The same things were measured in two ways. Each way mixes the same 5 hidden numbers, adds some noise and spreads widely along 3 directions of its own, which tell nothing about the thing.
Some things both ways: the first way, then the second way.
[ -3  16  -7 -11  -4 -37  13   0  11  -5   3   2 -12 -10  -9  26  12  17]
[-29  -3  21 -31   7  26 -10   6 -12  -9]

[ 13  17 -10  22  15  11   7  10 -26  -3   5   7 -14 -17 -25 -19 -19  -7]
[  0   2 -26 -13  -3 -14  18  15   1 -36]

[ 15   8  18   1  -6   0  -8  -1  35  24 -27  -8   7   6  -4 -12 -10  -3]
[-11   4  28 -21  -2  -4 -25  -4   4 -57]

[ 12   3   6   5  -4  18   5   9  -9 -11 -20  -7   4 -16 -18 -10 -11 -23]
[-10   7 -21   1   6  -5   6 -14  31 -13]

[-30  -5  27 -10 -13  18 -31 -10  14 -26 -18  -1 -21 -17   8  -4  -8  11]
[  7   5 -19  -2  29  -2   3  -8  18  -6]

[  2  26  26  -9 -10   8 -33   3  -5  -9 -29  -1  -4   7   8   4 -32   0]
[  9  -5  -6   4  13  14  -7   2   3 -28]

[-11  17  30 -10 -11  39 -17   5   2 -34 -33  -6 -10 -18  -6 -13 -43  11]
[-21  -6  25   8  46 -39 -32  21   5 -42]

[ -1  20  -4  26  16   9  20   9  14   4  17   6 -25 -29 -34 -35 -20  36]
[ -3   4 -55 -40  21  -5  32  31 -16 -14]

[ 20 -14  18  -6  -9  33 -15  -9   0   5 -57  -8  23  15   6   1 -19 -44]
[-58   0 -23  24   9 -10  23   2  30   2]

[  0  16  12 -15 -11  19  -1   5  -6 -28 -38  -8  -4 -15  -8   9 -33   2]
[  3  -2  51  20  33  26 -79 -45  -4 -17]

[ -4  -5  15   4  10  12  28  -2  33  -2  15   8   2  -9 -26 -21  11  19]
[-38   8 -32 -39  20  -7  24   1   8  17]

[  0  -6  30  -2  -9   9 -17 -10  42  16 -20  -4   7   8   2 -15   1  -2]
[-22 -11  21 -20  24  24  -7 -13  -7  32]

[  1  10  16   5   0   0  -7   7  -2  -9  13   4   2  -6 -10 -17   9 -12]
[-45 -29  25 -30  23 -22  27  43  -1   3]

[-18  -1   4   1   2 -17 -23 -20  18  10  -4  13 -25   6  10  11   3  23]
[ -7  -6 -21 -28  13  43   6  -3 -30  11]

[ -2 -15  -6  -5 -11 -14  -1 -15  22  10 -25  -5  -6 -10  -1  19  14  -7]
[-15  14 -41 -10  -3  44  10 -39  21  24]

Other things, the second way, with their names:
J_57: [  0   8 -48 -35  -7  49  20 -13  -4  -6]
J_921: [-71  10   2 -43  21 -13 -12  11   6 -28]
J_281: [-28   5 -33   1  21 -21   8  16  23 -32]
J_14: [-36  -5  27  -2  16   6  -7   5   7 -15]
J_774: [  3   2 -32 -42 -25  -9  53   8  19 -20]
J_341: [ -6  10 -41 -26  -1  40  11  -5 -13 -16]
J_322: [-27  14 -28  -5   2  -5   3  -9  24 -20]
J_576: [-24   1 -44 -18   3  23  29   8  -7   9]
J_723: [-15 -13  11  -4  -1  39 -19   1 -19 -33]
J_523: [-38  10  20 -36  23 -34 -22 -14  16   1]
J_910: [-47  -1  28 -58  29   0 -14  -9  -7  31]
J_891: [ -8   5 -32   8  27 -12  17   2  30 -10]
J_262: [-34   3 -28 -21  -1  -1  19   4  13  -1]
J_18: [  1  -6  36  -4 -12  28  -7 -29  22 -20]
J_558: [-39 -15  84 -24  41  -6 -45   0   0   2]
J_625: [-36   1  77   7  28  32 -82 -24 -10 -26]
J_717: [ -6  10 -34  12  -5  30   5 -33  17 -12]
J_191: [-20   1 -17 -15  25  39  -2 -17   9  20]
J_486: [-14   0  21 -25  38   1 -29 -14  -4  -4]
J_908: [ 14  12 -44   8 -13  36  -4 -13   9 -46]
J_716: [  7   5 -55 -26  18  -8  30   1   8  10]
J_935: [-35  14 -22 -24 -19  30   6 -26  21 -10]
J_880: [ 13   7 -30  -4  14  55 -20  -6 -27 -36]
J_827: [-10  -6 -19   8   4  45  -5  -3 -22 -30]
J_510: [ -3  -6  21 -29  27  28 -38  -4 -42 -17]
J_236: [ 37  15 -42  11  22  -3 -28 -16  -4 -58]
J_958: [-46   3 -36 -14  23  16   6  -3  -3  22]
J_809: [ 32   5  -2 -25 -11  25 -26 -37  -1 -24]
J_949: [ -3 -16  36 -27   6  -9   9   6   8 -16]
J_849: [-10   7 -31  -9   5   4  25   9  13 -37]
J_31: [-24  21 -51 -37 -17  17  16 -23   8  -7]
J_174: [-23  -2  14 -20  34  34 -27   1 -29  -7]

Some of these things the first way, each followed by its name:
[ 19  -6   0  16  18  20  24  -1  -8   2   8  12  13   2 -24 -18   5 -22] => J_262
[ -5  10   8  -5 -17  12 -11   8  -1 -20 -34 -16 -15 -33  -9  -3 -24  -4] => J_891
[  1  11  17  20  18  35  14   9  -7 -17  20  13  -3 -14 -29 -41 -12   4] => J_716
[ 17  11 -11   4   0  -3  -8  -6 -11  13 -38  -1 -10   2   0  16 -28  -8] => J_908
[-23 -25 -10 -11  -8 -29  21 -24  52   7  -4   0 -20 -19  -8  22  34  30] => J_921
[  1 -17  -6  15   4  15  45   5  31  -2   8  -7  -5 -42 -42 -29  16   4] => J_523
[  1  12  -4  -6  -6 -28 -24 -11  -2  13 -23   4 -14  13  13  30  -6   2] => J_723
[ 15  17  -2 -14 -20 -41 -10   6  -5   2 -19 -13   4  -6   2  31  10 -26] => J_18
[ 11  -5  -3   9  13  23  35  -7  21   6 -15   4   2  -3 -27 -10 -15  13] => J_958
[  5  15   7 -16 -13 -13   0   2   4 -12 -21  -6   2  -5  -4  20  -6  -3] => J_14
[ -7 -10  17 -13  -9  10 -10 -16  17  -7 -27   2   1   2   5  12   0  -3] => J_322
[ -6  14  49 -22 -14   9 -45 -10  21  -6 -30   3  12  30  23   6 -16   0] => J_849
[ -2 -18  -2 -16 -10 -31  -1 -24  25  13 -17   2   2  11   9  36  32 -12] => J_935
[  2  16  18  -1   4  -5 -12  -9  27  14 -12   8  -3  18   2   0 -14  24] => J_341
[  9  34   7   0   4  -3  -1   0  11  11 -25   4  -9  13  -5   8 -42  33] => J_880
[ 1  5  3  4 10 -1  4 -7  0  0  8 15 -4  6 -9  2  3  5] => J_576
